The same things were measured in two ways. Each way mixes the same 12 hidden numbers, adds some noise and spreads widely along 7 directions of its own, which tell nothing about the thing.
Some things both ways: the first way, then the second way.
[-19,57,38,-49,-17,9,-1,25,-41,-65,32,13,76,14,-44,30,-43,54,-6,-26,-5,31,-84,43,39,-50,-18,16,32,-31,-10]
[17,-11,23,8,8,31,14,14,-51,-12,26,-14,9,32,-16,-32,1,25,-4,21,8,-14,-14,-21,-18,-50,-19]

[-24,-37,1,-22,-27,-1,15,-34,5,15,45,23,18,-35,16,-17,-12,-7,14,25,0,-68,30,-33,57,-8,7,29,12,-21,-23]
[6,24,-23,17,-3,43,-3,25,37,6,15,-32,33,15,-37,-16,9,49,3,-10,-11,-31,8,38,-18,2,11]

[-8,31,42,-2,-16,-20,5,-25,-27,-52,26,-19,13,1,-2,-26,18,14,-5,0,10,47,-9,15,-35,21,-35,-46,-15,9,0]
[4,0,1,-2,-23,0,-13,16,1,-12,-14,9,8,6,-10,-9,-5,19,20,7,-19,-7,-12,-20,5,-1,0]

[-14,-9,-11,55,-3,29,-23,-19,-37,-14,15,4,14,17,-26,-10,-16,-27,28,-32,-13,-5,4,19,-2,-30,21,16,-58,20,22]
[1,-12,-16,18,37,39,-14,4,29,13,-16,6,-22,-32,15,40,-3,-16,9,30,-35,17,-35,17,30,25,11]

[0,-28,4,44,1,-30,35,-24,7,19,48,36,-3,-26,17,-53,63,-21,-46,6,12,45,15,5,-13,15,21,20,-41,69,6]
[-9,4,-11,47,-6,30,11,-4,39,-6,22,-10,-1,-22,-16,-10,-1,33,19,-1,-27,-3,-7,30,-21,-1,-6]

[31,5,-18,-48,-7,-3,10,68,62,-8,-41,22,-29,-19,44,-9,33,14,7,11,-6,18,-24,8,-12,-25,50,23,34,-11,34]
[23,1,-18,-32,2,-20,-18,15,14,7,19,-2,17,-13,-4,24,-6,39,-11,-25,2,21,9,21,-59,-36,48]

[-25,-25,5,-7,-5,5,-6,-33,-34,-27,-8,5,31,-32,3,17,-25,13,55,2,4,-59,35,-27,51,7,-5,-12,15,-24,-22]
[22,1,-9,5,-3,-42,-8,46,10,31,-24,27,2,-51,26,9,14,-26,17,-4,-1,36,8,-11,19,-12,-19]

[-23,-15,-32,36,-26,-43,-49,-24,46,15,-39,-26,-46,-51,18,4,-16,-28,77,18,22,-50,43,-63,14,1,1,7,-2,-34,12]
[1,7,19,19,-12,22,30,9,3,9,0,-5,-17,-8,14,-28,14,0,-14,8,-1,1,5,-5,14,-6,-33]

[-48,-21,10,39,-13,-15,-27,-47,-24,4,22,-8,1,-47,5,-18,-29,-16,30,1,-6,-37,26,-15,16,11,11,8,-7,-6,10]
[5,-11,36,-53,9,-36,-8,-12,-55,-6,14,-32,12,23,-24,-10,11,4,-33,-25,6,0,19,19,-32,16,7]

[-6,50,21,9,-10,-21,-31,12,-2,-40,0,-37,-12,12,-24,-1,-4,13,8,23,27,52,-18,-5,-36,27,-28,-28,-20,-4,17]
[26,-35,-17,8,-14,16,-14,-11,2,-30,-35,2,-9,25,-2,42,-32,10,-8,-15,-1,-16,-9,-7,35,-9,-22]

[-31,48,-16,12,-20,16,-38,34,5,-36,1,-24,-12,-8,-36,17,-29,-2,22,45,29,21,-8,-22,15,-24,-42,-8,-17,-22,13]
[13,-33,-18,-29,-32,-51,-35,19,33,25,13,17,9,-51,-4,41,-9,-4,9,-8,-21,15,5,42,-29,1,6]

[32,-20,-10,-70,19,13,9,33,29,54,4,6,-40,17,13,-9,24,10,-46,24,2,-4,21,-6,-4,-6,-61,-20,62,-6,-59]
[13,-22,-15,-2,9,-6,-18,4,-11,-11,0,12,-14,-8,29,25,-25,-10,-11,-17,-5,7,2,-7,11,-3,-19]

[-28,-63,13,40,3,-38,1,-78,-42,10,44,-17,-1,-53,26,-29,14,-49,34,-15,-20,-47,62,-9,-18,60,21,11,-21,54,8]
[3,18,11,41,-19,12,-5,20,26,-1,-16,13,8,14,-26,-22,6,34,41,11,-21,8,-24,-20,-7,-28,8]

[11,9,25,39,4,9,9,-8,-31,3,28,10,-14,27,-14,-49,32,-4,-67,11,23,65,-3,25,-28,17,-45,-40,-43,49,-6]
[4,-14,-19,35,-12,29,12,-9,15,-18,-11,-8,-24,3,2,4,-9,17,-14,-28,-25,-20,32,25,24,38,-32]

[17,-29,-35,33,15,6,-15,42,16,33,-4,-23,-82,12,-22,0,-1,-56,5,11,35,-14,43,-27,-13,2,-35,-19,-28,47,2]
[-4,6,-28,54,22,-19,23,-16,44,24,21,28,-66,-70,53,29,0,-40,10,15,2,34,18,-4,10,-1,-20]

[-37,25,14,5,-27,-39,-4,22,4,-38,28,9,-14,-36,-20,2,-27,13,5,34,54,29,-26,-29,64,-41,-60,-21,-3,-38,-9]
[7,8,-16,68,-9,30,-5,28,13,-40,1,1,2,4,-2,-7,-13,35,54,-12,-27,-22,-24,-11,17,-42,1]

[53,-13,-28,-63,8,10,-5,20,58,60,-33,3,-25,34,32,-10,36,-12,9,-14,-39,-19,9,12,-45,-16,21,28,58,13,-11]
[-20,34,36,-47,-35,-8,-3,25,11,38,47,-14,-16,-3,0,-17,29,-20,-33,34,16,-12,25,-16,-29,1,4]

[53,13,-60,-22,74,48,-44,89,23,46,-89,-28,-32,73,-24,53,34,-5,27,-64,-41,19,8,32,-88,-20,15,7,14,31,-9]
[12,-13,15,-8,-11,33,27,-8,-20,-20,19,-27,-27,10,34,24,0,-16,-21,21,11,-5,6,-36,21,-25,-69]

[-11,-19,-34,46,2,-22,-25,28,37,28,-24,-4,-73,-40,7,-18,22,-48,-20,9,8,0,24,-31,0,-25,16,32,-28,24,20]
[15,4,21,19,-9,13,24,7,-29,-16,-9,-6,4,31,-14,-34,8,29,6,4,8,-5,1,-31,-2,-33,-13]

[4,-13,-32,1,-2,-9,-41,29,43,23,-45,12,-17,-6,-8,18,-23,8,28,-23,10,-35,-12,-25,35,-33,43,54,8,-26,1]
[-7,22,9,-7,40,-4,-4,-38,13,13,6,-19,-48,-21,19,30,4,-46,-32,9,28,23,-4,-7,13,32,-13]

[-17,36,33,-22,-14,-8,-7,4,7,-35,21,-35,-6,9,-20,-4,-11,17,9,6,6,8,0,-15,-31,7,1,-26,7,-7,0]
[-2,-2,-7,11,-8,38,-1,-5,5,-29,-14,-17,7,32,-39,13,-12,18,-6,18,14,-39,0,-34,13,3,4]

[-46,30,49,7,-24,1,3,-18,-25,-51,46,-15,-11,-42,-1,-44,-7,23,-28,57,34,40,14,-9,-7,27,-53,-68,4,4,1]
[20,-57,-25,39,21,25,0,-10,4,-21,-35,21,0,-33,-9,29,-32,35,-11,-32,-30,24,0,32,-7,10,9]

[-5,-2,22,-14,-26,-8,9,-2,-22,-47,67,27,39,-7,-18,-20,-13,30,-22,8,35,31,-41,19,42,1,-9,24,-24,1,-4]
[33,45,-24,16,8,23,-14,-15,22,-2,14,-45,-19,46,-25,14,6,38,7,-19,13,-9,4,26,-12,6,-5]

[9,-39,-6,4,26,6,15,-6,-3,40,38,27,5,7,5,-13,13,5,1,-25,-10,6,16,16,-11,-15,8,-2,15,18,-22]
[12,13,9,41,-35,45,17,17,2,8,18,-12,-48,38,1,-11,21,-2,4,30,-18,-33,36,-21,33,12,-66]

[23,17,-1,12,24,17,6,-9,-26,-6,-14,16,85,36,-6,31,18,35,49,-70,-40,13,-34,53,-49,14,69,18,-5,9,21]
[-20,-9,1,29,-22,51,13,19,43,17,33,-20,6,-19,-19,-6,17,15,15,30,-47,-17,-5,49,-10,16,-19]

[5,-32,-2,35,10,-40,-25,-55,-5,2,-10,-49,-16,-2,3,5,21,-26,53,-3,-2,-36,64,-46,-47,71,27,-4,-42,7,2]
[-16,13,-12,5,-6,-9,-11,12,42,22,-6,0,17,-12,-10,-3,3,-15,-5,-3,8,2,14,8,3,30,-25]

[-19,-7,4,-23,-6,-2,-2,-6,-26,-15,19,31,43,-31,-5,1,-8,21,-13,-9,5,2,-21,19,55,-18,-21,33,24,10,-25]
[34,0,25,-8,7,-26,-4,7,-39,-2,-4,1,-14,-7,19,-1,3,-3,13,1,9,38,-30,-25,-2,-46,-20]

[-18,27,15,-6,-27,0,4,-7,27,-26,-17,12,15,-24,-3,-10,13,25,-45,31,-5,-10,-3,-42,27,-24,54,33,7,-23,-1]
[9,-41,-17,-8,0,31,29,4,3,24,-36,10,32,-4,-27,-15,-6,9,-67,8,21,-5,45,1,2,37,-44]

[-21,-54,-22,8,4,-3,13,-29,14,21,0,37,16,-51,21,-18,24,-9,11,-64,-21,-57,37,-4,26,-40,57,47,6,37,-23]
[-2,15,13,-37,11,-15,17,-33,-11,-11,23,-15,-9,-33,13,-8,3,5,-9,16,3,24,-6,-28,-32,12,-19]

[23,36,45,-34,11,-20,15,5,-28,-36,8,10,51,42,0,-2,34,46,-5,-19,-10,68,-50,42,-37,23,2,-17,-8,-8,-1]
[-20,36,26,4,30,7,-6,-2,22,46,24,-10,-30,-18,9,-9,32,-48,-2,47,-7,20,-8,-6,9,37,-32]

Other things, the second way, with their names:
(197): [17,-46,1,38,-18,-11,3,46,-16,32,-7,58,-1,-27,1,-22,-11,-11,-6,18,6,18,14,-17,-5,-37,-32]
(306): [-25,14,31,30,19,18,8,-6,-4,4,20,-13,-28,7,-6,-13,17,-22,0,22,-6,-5,-2,-9,5,11,-4]
(231): [14,-5,30,12,32,0,-2,22,-40,14,-5,-7,-5,-3,-9,-9,18,-29,3,24,11,0,-20,-12,25,-16,-6]
(175): [-1,11,-14,-23,-14,-44,-22,2,26,16,0,-11,-1,-1,-10,24,10,-12,5,-16,1,-1,22,25,-4,30,6]
(262): [-5,4,7,7,26,32,19,15,-25,0,-18,1,-22,31,40,-1,16,-20,8,24,-29,18,0,-24,43,22,-27]
(325): [5,-13,-21,-24,-33,-42,-26,-29,36,-8,-33,7,-17,-17,6,48,-17,-12,10,-18,-20,27,7,5,15,61,-41]
(409): [-24,19,-11,-21,-14,-55,-21,20,39,27,3,17,24,-30,-18,-11,16,4,20,-5,-25,2,22,19,-30,35,48]
(285): [17,-5,-46,-7,-16,-36,-27,10,38,-19,-26,-3,13,-13,-6,55,-9,24,28,-43,-19,-5,13,31,6,10,38]
(215): [-1,12,34,-8,-4,19,-12,4,-12,-12,9,-27,-26,14,-9,6,7,-15,-29,3,11,-41,-2,-18,26,-6,12]
(442): [18,-14,-31,1,18,54,11,6,-8,-49,-20,-34,19,23,9,39,-19,20,-5,-6,9,-40,-16,-14,44,-29,3]
(92): [-13,25,11,20,29,7,2,2,-1,-6,-10,-16,-9,15,10,4,10,-18,23,6,7,19,-26,-15,20,-4,0]
(179): [18,-17,-9,43,-20,24,6,31,26,46,3,35,-28,-23,17,-9,1,-21,-15,30,-3,3,19,-5,23,-6,-64]
(151): [-32,9,25,20,38,-33,-7,-4,-9,23,21,10,-16,-44,-5,-29,17,-29,18,10,-21,38,-7,16,-23,42,6]
(143): [-15,16,12,1,-8,15,2,23,-21,-37,1,-25,10,28,-14,1,3,8,22,12,14,-19,-13,-40,6,-25,22]
(224): [39,0,10,42,29,-3,-3,54,-25,22,-42,37,4,-6,9,-23,5,1,18,6,15,26,-34,-28,26,-70,23]
(472): [-21,11,-10,13,7,24,8,33,-20,-14,56,-38,8,21,-1,-23,6,21,-9,-32,-5,-37,34,46,-27,-4,25]
(469): [1,-26,13,-20,17,4,-14,-7,-15,9,12,6,-30,-16,21,29,-11,-31,-24,25,-7,17,-10,-10,2,9,-14]
(464): [-28,3,-4,37,13,33,13,-4,19,-6,29,-23,-8,-24,-16,-14,0,13,-16,-17,-10,-11,19,41,-22,29,5]
(366): [-9,13,2,-12,8,-8,-6,21,12,17,5,-20,-1,-19,1,24,25,-35,6,18,2,1,12,-4,16,20,-10]
(208): [-5,-25,-31,1,2,27,12,0,7,-26,-12,-14,43,-7,-7,-5,-18,21,-17,-23,-13,-26,21,10,12,31,-39]
(237): [-2,-14,4,0,13,5,12,-24,20,21,17,1,-10,-28,18,-1,-7,-6,-34,-7,-1,36,5,25,-27,11,-44]
(387): [24,-3,-49,16,-9,-12,-8,0,22,-4,-3,15,-32,-2,32,39,-17,-3,17,-7,-8,0,18,-5,24,6,-27]
(478): [-2,-26,13,-68,23,-37,-27,-17,0,36,19,16,-34,-43,13,56,-5,-48,-57,31,17,24,8,-6,-26,15,37]
(97): [21,-11,-12,-25,-31,-51,-35,-14,18,-4,-24,22,-13,-24,-4,20,-21,-2,11,-6,-11,-7,-15,-7,17,19,2]
(24): [8,-36,12,-10,18,41,4,-13,-31,-44,-38,-6,14,18,-4,17,-23,6,-21,13,-4,-24,-29,-43,39,-9,-6]
(312): [-1,3,17,-2,10,25,12,26,-33,-11,26,-15,12,6,21,-16,5,-1,10,22,-4,10,-17,-32,-5,-34,-38]
(113): [-7,11,0,-6,30,13,10,-16,8,-19,6,-24,10,-15,9,12,-4,1,-10,-4,11,-2,-16,-9,1,-12,7]
(238): [6,-23,11,-14,11,16,19,-50,-13,-26,0,-20,-17,2,11,18,-31,7,-77,-36,46,25,15,-9,-26,-8,-38]
(243): [25,-3,-12,25,2,12,-12,23,22,17,1,11,-4,6,-2,3,-5,13,-11,-11,-1,-26,2,19,12,-35,18]
(191): [-15,18,-45,-23,20,29,-3,-40,28,-34,30,-46,0,30,11,37,-24,24,-41,-44,11,-13,42,19,-28,43,-11]
(128): [17,-30,12,8,-26,-18,2,24,22,64,22,28,-17,-49,-1,-8,9,-22,-53,0,7,14,47,34,-24,-2,-44]
(428): [7,32,37,9,-19,17,-7,36,5,14,-24,-17,-20,14,-21,1,39,-6,38,45,-12,-2,-30,-24,35,-6,18]
(52): [-3,19,42,9,29,-11,-17,41,-34,22,4,1,7,9,-34,-29,18,-15,-15,11,43,3,-10,-24,-19,-42,53]
(375): [32,5,15,53,26,36,27,18,-36,3,-3,0,-29,-2,-7,-27,20,11,16,36,1,-6,-14,-30,23,-35,-7]
(57): [-26,-32,14,-29,-3,-10,-14,-26,7,-22,43,-20,-6,-58,4,26,-20,-13,-23,-8,-18,-17,-22,39,-22,10,17]
(111): [30,2,-2,9,-6,7,-11,33,-12,0,2,0,-17,8,12,12,7,5,17,8,-14,-12,-7,-10,22,-32,4]
(249): [-17,6,-24,69,9,45,6,-1,45,-15,-5,5,-1,6,-6,-8,-9,24,41,9,-39,-18,-22,11,20,5,-2]
(157): [-4,37,13,-5,11,-6,-2,18,1,22,4,-5,-12,-3,23,-9,24,-33,27,39,0,34,-16,-40,16,10,-46]

Some of these things the first way, each followed by its name:
[-3,6,2,-15,16,-32,-3,-8,6,-21,12,-25,-16,-6,5,2,37,-1,28,10,-3,40,31,-16,-40,0,-34,-36,2,-5,-20] : (312)
[-33,15,6,-15,-22,-3,-14,14,-16,-10,-13,24,26,-18,-22,15,-36,-6,6,-1,-3,-44,-25,-17,86,-54,-2,46,9,-15,-9] : (113)
[22,-40,-31,13,16,-15,2,2,51,44,11,-5,-53,-16,12,-16,40,-21,-32,17,4,6,45,-32,-31,4,21,17,11,31,-11] : (197)
[6,15,5,-26,-3,28,4,9,-6,13,2,27,22,8,11,-21,18,12,-27,11,-15,19,-16,32,-3,-7,-10,8,22,17,-4] : (428)
[19,-25,-3,16,15,-14,15,-1,-3,35,-9,26,-30,-8,29,-24,42,-25,-39,12,-19,22,7,3,-1,-27,-10,-4,5,3,-5] : (262)
[-15,-41,7,24,7,-23,5,-29,-11,55,39,21,-10,-20,7,-26,2,-31,-16,1,-12,-21,20,-6,16,0,6,26,6,31,-8] : (306)
[-19,-20,2,-12,-6,-4,-20,-3,-11,2,29,-24,-42,-4,-23,-4,-26,-31,-2,26,10,-32,35,-37,31,-25,-49,-6,1,-9,-30] : (191)
[-20,-1,-8,-27,7,2,-25,0,-29,-18,4,-16,11,-6,-26,32,-17,2,13,2,-2,-22,15,-20,39,-27,-56,2,10,-30,-46] : (157)
[-11,-7,5,-10,-3,-33,-15,-33,-6,-1,4,-16,12,-28,10,2,8,1,19,13,-2,-15,20,-17,-1,39,-10,12,17,0,-13] : (237)
[-10,43,11,6,-13,-26,-29,14,13,-49,-12,-45,-27,3,-22,12,-13,2,37,11,18,31,-3,-24,-30,-10,-17,-34,-4,-17,18] : (143)
[11,21,-15,28,5,33,-27,47,-3,12,-17,13,-17,36,-44,1,-12,-2,-49,-18,14,26,-35,16,13,-50,-10,19,-27,12,0] : (464)
[11,5,-12,21,-2,13,8,57,14,-2,-38,42,-11,-10,6,-3,12,4,-24,9,15,12,-30,1,35,-30,34,22,-19,-1,29] : (285)
[1,-18,1,-14,5,-23,-13,-8,-18,17,-9,-3,9,-13,0,22,-13,-3,8,3,-5,-38,2,-15,32,15,-9,24,27,-15,-18] : (92)
[9,-3,26,-40,-17,3,-7,1,-10,3,24,9,8,14,-7,-18,-24,5,-30,8,-10,-11,-27,14,21,-7,9,35,32,7,-2] : (52)
[29,31,38,-68,-12,17,23,11,17,-7,25,4,10,39,17,-41,25,19,-18,10,-26,38,-21,42,-61,9,14,-18,48,33,13] : (478)
[-34,11,44,3,-10,-19,19,-51,-30,-26,36,-15,10,-13,-7,-22,23,3,-16,35,12,-1,45,-41,0,27,-43,-52,-19,-3,-37] : (208)
[9,-2,15,-30,-10,12,6,14,-13,8,-35,1,6,-3,18,13,-17,4,11,-17,-19,-68,-9,2,17,2,13,-4,33,-31,2] : (409)
[-32,7,-19,26,2,11,-50,40,-8,11,-18,-19,-46,-18,-34,22,-48,-6,-10,1,25,-24,-2,-24,37,-40,-53,-7,-6,-45,-17] : (151)
[-16,29,20,22,-15,-26,-11,18,-26,-21,12,-15,-8,1,-27,12,-20,-12,-6,10,24,11,-30,-9,21,-6,-43,-11,-29,-19,8] : (249)
